There are 5 ways to turn a row about zero (a turn may also mirror it). The second row of each pair is the first, turned, with some noise. The first 35 pairs use one turn. New pairs use 2 turns, one after the other, and a turn may come again.
Known pairs, each followed by its turns in order:
[ 34 -19  15  -3   4  11]
[ 14  32 -10 -23  -7 -23]  (0)

[ -5 -12 -28   2 -15 -49]
[-38   0 -20 -24  -3 -13]  (4)

[ 44  27   6 -52  15  31]
[-31   4  36 -13 -69   9]  (3)

[ 42   2  -6  11  -8 -14]
[-20   2  -5  26 -26 -18]  (4)

[ -7   3  34 -67 -10 -35]
[ 23 -28 -53 -24  49 -17]  (2)

[ -7  11   0  55  57 -11]
[  4  11  27 -41  49 -27]  (1)

[ 2 22 58  9 62 22]
[ 66  15  21 -31  39  26]  (1)

[ 23 -13 -16   1  16 -11]
[  8 -10  -1  17  20 -24]  (1)

[  7 -67 -42   7   2 -37]
[-17 -51  36  58  29  11]  (2)

[-6  8  4 13  1  6]
[ -4  11   8   2 -13  -1]  (2)

[32  5 -1 12  2  8]
[-23  19  -1  -8  -5 -19]  (0)

[-13  -2 -15   3  67 -17]
[-16  11 -45  20  35  28]  (0)

[10  5 19 30 29 14]
[ 31   3 -21  31   5   5]  (4)

[ 1 -7  4 19 10 -5]
[-2 19  2 -5 11 12]  (0)

[-11  -2 -21  -2   6  -4]
[-19 -16   2   3   6   2]  (1)

[36 32  2  5  7 -1]
[-13  -1   5  48  -5   7]  (4)

[ 26  25   2 -54 -15   6]
[ 31 -38  -4  29 -34  18]  (1)

[-14   3 -13 -10   9 -18]
[  0   5 -10  10  -9 -26]  (3)

[ 33 -67  32  30   8  11]
[-44  11  57   1  43 -25]  (2)

[  6  -9   7 -40   9   7]
[  2  17  23  -9 -16  25]  (4)

[-11   2 -12  33 -12   5]
[ -5  -4 -13   9  30  13]  (3)

[ 18 -12  15  10 -67 -38]
[ 12 -15  53 -64  -7   5]  (0)

[-10 -22   5 -11 -20 -21]
[-23  16  12  24 -10   9]  (1)

[ 12   5 -18   7  10 -11]
[ -4  15 -14  12  -8   0]  (3)

[-19 -23  -5 -12 -37 -19]
[  6 -49   4  -4   2 -21]  (2)

[-14  -1 -12 -67  -3   5]
[ -5 -37   4  32  -7  38]  (1)

[ 21  24   3 -10  -1  -4]
[ 22  21 -14   8   5  -3]  (2)

[-29  -3 -40  34  26 -14]
[ -7  36 -30  15  33 -20]  (3)

[-54   3  10 -33 -11   4]
[-13 -38  18 -10  18 -40]  (3)

[-24   5  -2   2   2 -14]
[  2 -17   5   5  13  22]  (0)

[-39 -28 -62   4 -15 -24]
[-33  26 -23 -54  22 -30]  (4)

[ -1 -20 -11 -16  -6  -9]
[ 10 -12 -14 -10 -11   8]  (0)

[ 17  -3  16 -29  43   3]
[ -6  22 -15  -7  46  29]  (2)

[-29  60   2   1  67  19]
[ 26  14 -10  36  68  61]  (4)

[-53 -14 -51   2  -4  19]
[-20  15  20  30  49 -36]  (3)

New pairs, each followed by its turns in order:
[ -9 -59 -15  15   2   2]
[  3  14 -25   6  57  16]  (1) (4)

[  1  -3  16 -23   7 -18]
[ 5  1  3 15 24 20]  (0) (2)

[ 22 -33 -27  11   6  -6]
[-23   5 -27  -6 -11  36]  (3) (3)

[ 12  -7 -23  17 -35   3]
[ 20 -20 -26   5  -3 -26]  (4) (3)

[ 1  4  5 -3 -5 63]
[  1 -46 -48  11 -10  -5]  (1) (1)

[-26  13 -27   9  19 -10]
[-20  -9  -3   1  15  35]  (3) (0)

[-17  -5   4  64  34  -8]
[  6 -73   2 -20  23 -14]  (3) (1)

[ -8  26   3 -19  -2 -13]
[ 30  15  20  -8  -4 -13]  (1) (0)

[-21  29  11  26  12   5]
[ -2   1  29   1 -16  37]  (1) (4)

[  2  -7  -6 -14   7  22]
[ -1 -13 -22  -5  16  -7]  (1) (1)

[ 19 -59  22  26 -24  -8]
[-57  -8 -38  -2  23 -16]  (2) (2)

[ 37 -22 -34  22 -13  40]
[-54  35 -10 -17  22 -17]  (1) (4)

[-13 -24 -17 -62   6  -1]
[ 19  -4  39 -43  40  -9]  (3) (0)

[-43  31  21  13  38 -14]
[ -9  26 -17 -50  44   0]  (1) (2)

[  4   2  22  -7 -54  -7]
[ 39   0  -3 -31  17 -20]  (0) (0)

[  6  -6  -2  14   5 -46]
[-28  15   7 -18  16 -24]  (2) (1)

[  2  67  55  19 -37  -1]
[  2 -61  44 -26  22  39]  (3) (2)

[-12   1  11 -20 -32  -8]
[ 26  23   4 -18  -4  13]  (3) (0)

[-6 -1 47 -4 44  1]
[-13 -45  20 -27  13  28]  (2) (1)

[  8  46  53 -24 -19  -3]
[ 29  34  28 -25  12 -55]  (1) (2)

[-12 -17 -12 -24  -9  -4]
[ -6   1 -31  19  -4  -7]  (0) (1)

[  8  49   3 -11  37 -18]
[ -7 -37 -20 -37 -10 -31]  (2) (1)

[ 10  61  -6  19 -67  -7]
[-71 -34   1  12 -35 -34]  (2) (4)

[  1   5 -14   5 -30 -31]
[ 10 -27 -16   5  17  -6]  (1) (3)

[ -2 -14   3  27 -13 -57]
[35 12 32  5 -9 45]  (0) (4)

[ 13 -31  30   4  67  -8]
[-25  70  -6  25  20  34]  (1) (2)

[ 27  -6   3  -7   2 -34]
[ 25   3  23  17  -3 -16]  (3) (2)

[-54  -2 -12   1 -57 -17]
[-66   2  24  32  27  13]  (3) (2)

[ 12  -4 -16  20  -9  44]
[  6  -7 -10  -6 -36 -38]  (0) (2)

[  6 -26  -6  17  10  -3]
[ 25  17  -5  -6 -16   7]  (0) (2)

[-51 -16 -52  18  -5  -9]
[  2  36 -66 -17   8 -13]  (3) (3)

[-18 -11  37 -27 -13  20]
[ 19  10  19 -22  40 -20]  (4) (2)

[ -5 -10  -5 -30   9 -13]
[-11  26   3  -8 -10 -14]  (0) (4)

[-30   3  22 -15  -4  -3]
[ -3  37 -15 -20   1  -1]  (0) (0)

[ 40  32  38  -7 -14   5]
[ 32 -26 -25  -6 -25 -40]  (4) (4)

[-15   9  19   7  -6 -14]
[  8  20 -12  -1  18  -8]  (0) (0)

[-12  23  67  13  -2 -37]
[29 38 48 18 32 24]  (4) (3)

[  0  31   6 -45   2 -31]
[-21  -5  -9  38  47   1]  (0) (1)

[ 22  13 -67 -30  12 -24]
[-5 46 -1 -1 10 72]  (2) (3)

[-15  34  10 -53  -9  43]
[ 1 12 69 11 12 39]  (1) (3)

[ 1 20 21  3 16  5]
[-14 -18  -1  13  -7  14]  (3) (1)

[-15 -67 -30  13  14   9]
[-21  15 -51 -39 -42  15]  (3) (3)

[ -3  -2   1 -18  13  48]
[ 30 -23  13  17  32 -21]  (3) (0)

[-37   2 -14  -3   5   5]
[ 26  -4 -15  27 -12   2]  (1) (0)

[ 32 -60  17   2  21  -3]
[-25  44 -54   4  -4  11]  (1) (3)

